There are 9 hidden switches. A switch that is on adds its own fixed numbers to the row, and there is some noise. The rows also spread widely along 10 directions, which tell nothing about the answers.
Known rows, each followed by its switches (1 for on, 0 for off):
[-1.51  2.88 -1.15 -1.38 -1.11 -0.95  2.69 -1.28 -0.29 -0.54  0.29 -0.61
  1.41 -0.80  0.42  1.10  0.38 -0.81 -1.17  2.54  1.17 -2.53 -1.47  1.12
  1.17 -1.55  1.90 -0.37  0.17 -0.49]	0 0 0 0 0 0 0 0 1
[-0.70  1.42 -1.29  0.10  0.73  3.53 -2.11 -1.94  0.54  2.88 -1.98  3.71
 -1.93  0.37  1.89  0.02 -3.46  1.17  0.21  2.87  0.27 -1.05  1.65  0.87
  0.93  0.17 -1.81 -0.11 -1.10 -0.02]	0 1 1 1 0 0 0 0 1
[ 2.23  2.70  1.25  2.01 -1.64 -0.08 -1.78 -1.06  1.98  1.03  0.20 -0.87
  0.70  0.11  0.35 -0.87 -1.32  1.70  0.45  1.49 -2.18 -0.74  0.11  0.00
  0.19 -0.34  1.47  0.09 -0.39  0.09]	0 0 0 0 1 1 0 0 1
[ 0.27  1.05 -0.17  0.91  1.23  0.45  0.36  0.93  0.62 -1.88  0.05 -2.37
  2.30 -1.83 -0.35 -1.35 -0.70  1.14 -1.48  1.65 -2.57 -0.79  0.19  0.48
 -0.07  0.19  0.60  1.54 -2.45 -1.83]	0 0 0 0 1 0 0 0 1
[ 0.23  0.64 -2.08  0.96  0.89  0.95 -0.79 -0.71 -1.52 -1.05 -1.06  0.71
  2.93 -0.71 -0.22 -2.93 -1.99  0.68 -1.49  1.64 -1.10 -0.86 -0.40  0.73
  0.55 -0.26  0.94  1.89 -2.22 -2.56]	0 1 1 1 0 0 0 1 1
[-0.43  3.08  0.74 -2.37  0.89  2.84  0.04 -0.28  0.58  1.76  0.18  1.69
 -2.62  0.22  2.15 -1.17 -0.68  1.63 -0.14  2.60  0.97 -2.40 -0.12  0.89
  1.27 -0.27 -0.59 -0.50 -0.29  0.36]	0 1 1 1 1 0 0 0 1
[ 0.58  0.82 -1.44  0.81 -3.44 -0.96  1.79 -1.33  0.18 -3.11 -1.34  1.41
  1.25  0.55  2.36  0.36  3.92  1.95  0.44  3.61  1.20 -1.07 -2.31  0.50
  0.73  0.77 -0.36  1.52 -0.50 -1.76]	1 1 1 0 0 0 1 0 1
[ 1.45  3.56 -0.09  0.49 -2.62 -1.35 -0.03 -1.53  2.37  1.02 -0.44  0.07
  0.61  0.36 -0.97  1.65 -1.44 -0.78 -0.35  2.93  0.05 -1.49 -0.54  1.12
  1.28 -0.80  1.81 -0.16  0.62 -0.63]	1 0 0 1 0 0 0 0 1
[ 2.50  2.91 -0.44  2.57 -1.25 -0.30 -1.33 -2.69  1.79  1.68  0.34  1.02
  0.34  1.66 -1.65 -0.74 -2.35  0.70 -0.52  3.05 -0.18 -1.19  1.00  0.72
  0.34  0.03  1.29  1.31 -1.67 -2.26]	0 0 1 0 0 0 0 0 0
[ 1.30 -1.21 -0.17 -0.21 -4.18 -0.15  2.21 -0.51  0.08 -2.77  0.24  0.39
 -0.10  1.08  3.85 -0.38  1.32  2.24  3.65  1.76  0.32  0.34 -1.47 -0.51
  0.74  1.42 -2.16 -1.26  0.95 -0.52]	0 1 0 0 1 0 1 0 0
[ 0.43 -0.55 -0.02 -2.23  0.01  3.00 -0.39 -1.58 -0.96 -1.18 -1.88  2.63
 -1.43  1.40  2.26 -0.45 -1.35  1.96  1.14  1.42 -0.89  0.79 -0.99 -0.18
 -0.20  1.07 -4.44 -0.82 -0.14  0.19]	0 0 0 0 0 0 1 0 1
[ 0.00  1.03 -2.63  2.18 -3.34 -0.84 -0.40 -2.74 -0.51 -0.32 -3.59  3.13
  1.55  0.73  1.00  0.91 -0.21  0.18  1.37  3.79 -0.57  2.35 -2.56  0.97
 -0.14 -0.97  0.31  1.33  1.66  0.10]	0 1 1 0 1 0 1 1 0
[-0.49  1.10 -0.66 -1.89  2.97  2.43  0.35  0.91 -0.24 -2.10 -0.63  0.20
  1.09 -0.63 -1.48 -0.66 -1.96  0.12 -3.23  2.32 -0.96 -0.99 -0.70  1.70
 -0.26  0.06 -1.33  2.48 -2.25 -2.65]	1 1 0 0 1 0 0 0 1
[ 0.57  0.33 -0.67 -2.10  3.37  3.39 -1.03  0.57 -0.28 -0.21 -4.01  2.40
 -0.48 -1.08  1.46 -0.24  0.59  2.13 -0.86  2.21 -1.22  0.93 -1.13  0.40
  0.87  1.27 -3.08  0.04 -0.41 -0.18]	0 0 0 1 1 0 1 0 1
[-1.90  0.75  0.51 -3.25  1.98  3.28  1.84  1.92  0.08 -0.94 -0.05  0.27
 -1.80 -1.23  3.46 -0.34  0.95  2.50 -0.02  1.82  0.40 -1.94 -0.26  0.82
  1.20  0.94 -2.35 -0.86 -1.13  0.07]	0 1 0 0 1 0 1 0 1
[ 1.12  1.91 -0.22  3.10 -2.53 -1.28  0.35 -1.01  1.74 -1.60 -0.86 -0.05
  0.74  0.02 -0.18 -0.21  2.04  2.06  0.24  3.54 -1.33  0.63 -1.46  0.72
 -0.22 -0.27  0.51  1.88 -0.72 -0.98]	1 0 1 0 0 0 0 0 0
[-0.71  1.66  0.87 -1.39  2.33  2.93  0.34  0.85  0.79 -0.39 -0.13  0.77
 -2.40 -0.74  3.34 -0.96  2.14  3.85 -0.72  2.75 -0.07 -2.74  0.04  0.75
  1.37  0.24 -1.43  0.32 -2.81  0.14]	0 0 0 1 0 0 0 0 1
[-0.11  1.94 -0.29 -1.23 -0.53  0.67 -0.10  0.57 -0.14 -0.39 -4.14  1.81
  0.57 -1.69  0.74  0.35  1.79  0.74  0.40  2.34 -1.45  2.07 -3.32  0.37
  0.82 -0.62 -0.32 -0.25  2.60  1.30]	1 0 1 1 1 0 0 1 1
[-0.60 -0.44 -1.40 -2.22  0.61  1.22  2.03  0.68 -1.40 -2.33 -1.79  1.21
  2.31 -1.78  2.69 -0.21  1.95  1.25 -0.50  1.47  0.40 -1.43 -1.25 -0.40
  1.46  0.23 -0.97 -0.41 -0.57 -0.95]	0 0 0 0 1 1 0 0 1
[-1.35  0.60 -0.69 -1.09 -1.88  1.16  1.85 -1.62 -0.86 -1.18  0.37 -0.19
  0.16  0.28  1.45 -0.65 -2.85  0.24  1.26  1.20 -0.93 -0.39 -0.31 -0.15
 -0.05  0.19 -1.67 -0.89 -0.64 -0.20]	0 0 1 0 0 0 1 0 1
[ 0.02  1.92 -0.23 -1.90  2.39  3.33 -0.45  0.65  0.31  1.15 -1.64  1.67
 -0.74 -1.46  2.20 -1.57  0.53  2.24 -0.63  1.26  0.61 -1.61  0.20  0.78
  1.70  0.65 -0.61 -0.52 -0.60 -0.05]	1 1 1 1 0 0 0 0 1
[-1.42  0.26 -0.12 -3.52 -0.99  2.55  2.13 -1.17 -1.49 -1.40  0.02  2.53
 -1.79  1.16  2.04 -0.55 -0.95  0.99  0.75  2.07  1.20 -1.65 -0.92 -0.07
  0.32  0.32 -3.40 -1.18 -0.80 -0.57]	0 0 1 0 0 0 0 0 1
[-0.51  1.36  0.05  0.13  0.82  1.89  0.41  0.29  0.83  0.04  0.62 -0.84
 -0.20 -1.20  3.52 -1.13  0.47  2.79  0.14  1.27 -0.17 -2.62  1.21  0.75
  1.68  0.65  0.31 -0.26 -2.21 -0.33]	0 1 0 0 0 0 1 0 1
[ 1.51  1.21  0.55 -1.59  0.90  0.97  1.28  2.68  0.60 -0.64 -0.87 -1.51
  0.62 -1.87  0.57 -0.68  1.51  1.47 -0.24  1.03 -0.11 -1.31  0.34 -0.56
  1.84  2.77 -0.89 -1.60 -0.54 -1.37]	0 0 1 1 0 1 1 0 1
[-0.13  0.19 -1.43  2.34 -1.60 -0.11  1.24  0.04  0.33 -0.64 -0.39 -1.37
  2.69 -2.26  2.63 -1.15  0.12  1.62  1.29  0.61 -0.93 -1.27  1.20 -0.73
  1.19  0.75  1.15 -0.76 -1.67 -0.90]	0 0 1 0 0 0 0 0 1

New rows. What belongs after each?
[ 0.93  0.82  0.84 -0.99  2.57  2.80 -0.19  1.96  0.54 -1.64 -1.50  1.19
 -1.04 -0.75  0.73 -1.39  2.49  3.55 -1.09  2.99 -0.59 -0.87 -0.15  0.17
  0.29  2.20 -2.81  0.99 -2.43 -1.85]	0 0 1 0 1 0 0 0 1
[-1.60  2.60 -1.17 -1.01 -2.62 -0.57  1.40 -3.14 -1.00 -0.35 -1.68  0.94
  0.22  0.23  1.35  0.78  0.55 -0.13  0.42  2.66 -0.14  0.63 -2.94  0.56
 -0.25 -1.46  0.24 -0.16  1.64  1.28]	0 0 1 0 0 0 1 0 1
[-0.26  3.07 -0.63  1.18 -0.64 -1.46  0.62 -0.63 -1.09 -2.29  0.43 -0.97
  2.26  0.05 -2.35 -2.20  0.85  0.57 -2.43  3.06 -1.13 -0.30 -2.68  1.71
 -0.53 -1.56  2.84  2.82 -1.00 -2.03]	0 1 1 0 0 1 0 1 0
[ 2.40  0.79  0.54 -0.05 -1.55  1.09 -0.58 -0.73  1.16 -0.63 -2.13  2.36
 -1.85  1.87 -0.01  0.37  0.15  1.92  1.21  3.58 -0.38  1.64 -1.15  0.09
 -0.30  1.78 -3.45  0.11  0.48 -0.97]	0 0 1 0 1 0 1 0 0
[-0.62 -0.68 -1.19 -0.74  0.43  1.69  1.18 -0.50 -1.66 -3.21 -1.33  0.47
  0.19  0.76 -0.04 -1.68 -1.03  1.34 -0.37  2.22 -1.21  1.69 -1.64  0.67
 -1.38  0.93 -3.36  1.43 -0.95 -1.69]	0 1 1 0 0 0 1 0 0
[ 2.43  2.26  1.65  1.64 -0.99  1.51 -0.89  0.58  3.08  0.33 -0.69  2.68
 -2.40  1.25  1.03  0.30  2.59  3.87  0.91  4.39 -0.40 -0.60 -0.55  0.93
  1.45  1.46 -1.39  1.37 -1.72 -1.01]	1 0 1 0 1 0 1 1 0
[-2.31  2.09  0.91 -3.56  2.24  3.66  1.07  1.49  1.07  0.70 -0.68  0.53
 -2.53 -1.36  0.43  1.50 -2.05  0.49 -1.19  1.54 -0.36 -1.53  0.40  1.40
  0.84 -0.10 -2.52 -1.31 -0.66  0.58]	1 0 0 0 0 0 0 0 1
[-0.97  3.19  0.29 -0.14 -0.86 -1.15  1.98  1.19  1.16 -0.83 -0.29 -1.88
 -0.23 -0.97 -2.09  1.03  0.15 -0.28 -1.20  3.55 -0.49 -0.19 -1.18  1.15
  0.30 -0.43  0.44  0.01  0.45 -0.34]	0 0 1 1 0 1 0 0 0
[-0.96  1.34 -0.14  2.14 -1.26  0.00  0.52  1.67  0.84 -1.00 -0.83 -1.43
  2.00 -2.64  1.16 -0.48  0.44  1.75  0.42  1.72 -2.48 -0.17  0.11  0.09
  0.77 -0.06  1.24  0.29 -1.30 -0.03]	0 0 1 0 1 1 0 1 1
[-1.54  1.44 -0.71 -2.31 -1.19 -0.47  3.31 -0.39 -1.68 -2.29 -0.01 -2.22
  1.23 -1.19  1.08 -1.13 -0.26 -0.26  0.27  0.97 -0.61 -0.05 -2.41 -0.03
  0.26 -0.20 -0.20 -1.00  0.65 -0.04]	0 0 1 1 0 0 1 0 1
[-1.26  1.56  0.05  0.75  0.22  0.06  2.02  2.34  1.35 -0.69  0.74 -2.28
  1.29 -2.54  0.29  0.19 -0.38  0.82 -0.11  1.92 -1.66 -0.90  0.26  0.92
  1.35 -0.37  1.55 -0.32 -1.12 -0.39]	0 0 0 0 1 0 0 1 0
[-0.60  0.42 -0.53 -0.84  1.23  0.38  1.74  1.80 -0.66 -2.86  1.26 -4.00
  2.37 -1.70 -0.75 -1.92 -2.59  0.17 -1.62  0.36 -1.89 -1.18  0.23  0.58
  0.27  0.86  0.03  0.49 -2.12 -2.14]	0 1 0 1 0 1 1 0 1
[-1.12  2.70 -0.63  0.84 -0.34 -0.31  1.67  1.97  1.88 -1.06  0.62 -1.53
  1.55 -1.66 -1.20  0.65 -0.31 -0.16 -1.95  3.31 -0.39 -2.12  0.12  1.85
  1.38  0.26  1.54  2.10 -2.39 -2.58]	1 1 1 0 1 0 1 1 1
[ 1.67  2.30 -0.48  1.06  0.90 -0.55 -0.06  0.00  1.32 -0.77 -0.74 -1.09
  2.75 -0.86 -1.92 -0.69  0.02  0.55 -2.02  2.26 -1.41 -0.08 -1.27  1.19
  0.34 -0.51  1.83  1.97 -0.70 -1.99]	1 0 0 0 1 0 0 0 0
[ 0.96  1.12 -1.32  2.46 -3.21 -0.02 -0.64 -1.55  1.30 -0.91 -2.75  2.45
  0.17  0.61  1.98  1.18  2.00  1.96  0.95  3.66  0.15  0.14 -0.96  0.66
  0.54  0.94 -1.08  1.42 -0.27 -0.72]	1 1 1 0 0 0 1 0 1
[ 0.56  1.93  1.37  0.17 -0.76  1.79 -0.55  0.28  2.51 -0.82 -0.66  0.96
 -2.59  0.57  0.82  1.09  0.83  2.80 -0.06  3.31 -1.13 -0.58 -0.20  1.02
  0.08  0.55 -2.27  0.61 -1.19 -0.02]	1 0 0 0 0 0 0 0 1
[-0.88  2.19 -0.14 -1.14 -0.82  0.96  0.24 -3.10 -0.81  0.01  0.20 -0.14
  0.84 -0.07  2.22 -1.68 -2.35  0.68  0.67  0.40 -1.65 -0.53 -1.80  0.49
  0.28 -2.42  1.14 -0.40  0.39  1.63]	1 0 0 1 0 0 0 0 1
[-0.76  3.40  0.43  1.35 -2.01 -0.73  1.16 -1.75  0.60 -0.72  1.99 -2.63
  1.38 -0.88  2.74 -2.58  1.02  2.10  0.41  1.63 -1.59 -1.30 -1.65  0.89
  0.00 -1.62  3.45  1.40 -0.78  0.88]	1 1 1 0 1 0 1 0 1
[-0.01  3.07  1.21 -1.77 -2.44  0.82  0.05 -0.03  0.54  0.09 -1.62  2.79
 -3.14  1.17  0.27  1.29  1.03  1.03  0.29  3.59  0.93 -0.09 -2.27  1.22
  0.39  0.19 -1.53 -0.73  1.93  0.51]	0 1 1 0 0 0 0 1 1
[ 0.32  3.03  1.81  1.67  0.16  1.40 -1.23  0.05  2.40  1.15 -1.45  0.20
 -2.81 -0.84  2.76 -0.04  2.60  3.97  1.11  3.06 -2.21  1.15 -1.02  0.78
 -0.05 -0.75  0.02 -0.02  0.61  2.79]	0 0 0 0 1 0 0 0 0
[ 1.70  1.43  1.31 -1.52 -3.05 -0.07  0.83  0.27  1.13 -0.51 -0.96  0.52
 -0.96  0.50 -0.11  0.73 -0.47  0.34  1.45  2.22  0.04  0.28 -1.00 -0.46
  0.23  1.36 -1.85 -1.50  1.67 -0.43]	0 0 1 0 1 0 0 0 1
[ 3.21  3.34  0.53 -1.19 -2.44 -1.83  0.08 -0.17  1.47  0.22 -2.00  0.19
  1.68  0.34 -3.54  2.13 -1.04 -2.05 -0.76  1.78 -0.01  0.26 -2.05  0.83
  1.23  0.57  1.23 -0.76  2.52 -1.63]	1 0 0 0 0 0 1 1 1
[-0.53 -1.17 -1.84  1.03  0.77  3.05  0.04  0.08  0.23  0.62 -0.93  0.56
  0.40 -1.24  3.63 -1.96 -3.00  2.12  2.21  0.83 -1.13  0.16  2.20 -0.13
  1.23  1.43 -1.86 -0.70 -1.55 -0.35]	0 1 1 1 1 0 1 0 0
[-0.36  2.31  1.10  2.46 -2.55  0.14  0.53 -0.19  2.33 -0.07  0.24 -0.86
 -2.22 -0.18  2.00  0.07  1.28  3.05  2.04  2.84 -1.71  0.61 -0.08  0.29
 -0.28  0.03 -0.40 -0.43 -0.04  1.44]	0 0 1 0 0 0 0 0 0
[-4.00  2.74  0.36  0.79 -0.67  1.84  0.12 -0.24  1.14  1.11 -0.47 -0.94
 -2.30 -1.50  2.16  0.23 -1.98  1.40  0.66  2.08 -2.30  0.33  0.44  1.30
 -0.77 -1.39 -0.42 -0.23 -0.17  2.74]	0 1 1 0 0 0 0 0 1
[-0.22 -2.26 -0.25 -1.14 -1.95  2.03  0.77 -0.21 -1.03 -3.72 -1.43  1.16
 -0.55  1.16  0.94  0.10 -3.20  1.18  1.60  1.31 -2.22  1.90 -0.55 -0.68
 -1.24  1.29 -5.38 -0.35 -0.61 -0.62]	0 0 0 0 0 0 0 0 1
[-1.59 -0.34 -0.68 -1.84  0.24  2.47  0.45  0.21 -0.97 -2.52 -2.05  1.97
 -0.92  0.28  2.11  0.62  0.39  1.89 -0.38  3.14 -0.77  0.20 -1.52  0.78
 -0.24  0.60 -3.62  1.00 -0.78 -0.15]	0 1 0 0 1 1 1 0 1
[ 1.36 -0.24 -0.73  2.15 -0.73  1.48 -0.56 -0.10  0.77 -2.10  0.34  1.91
  1.37  0.25  3.00 -2.14  0.66  3.68  0.52  2.95 -0.87 -2.42  0.20  0.85
  1.88  0.35  0.06  2.53 -3.84 -2.35]	1 1 0 1 1 0 0 1 1
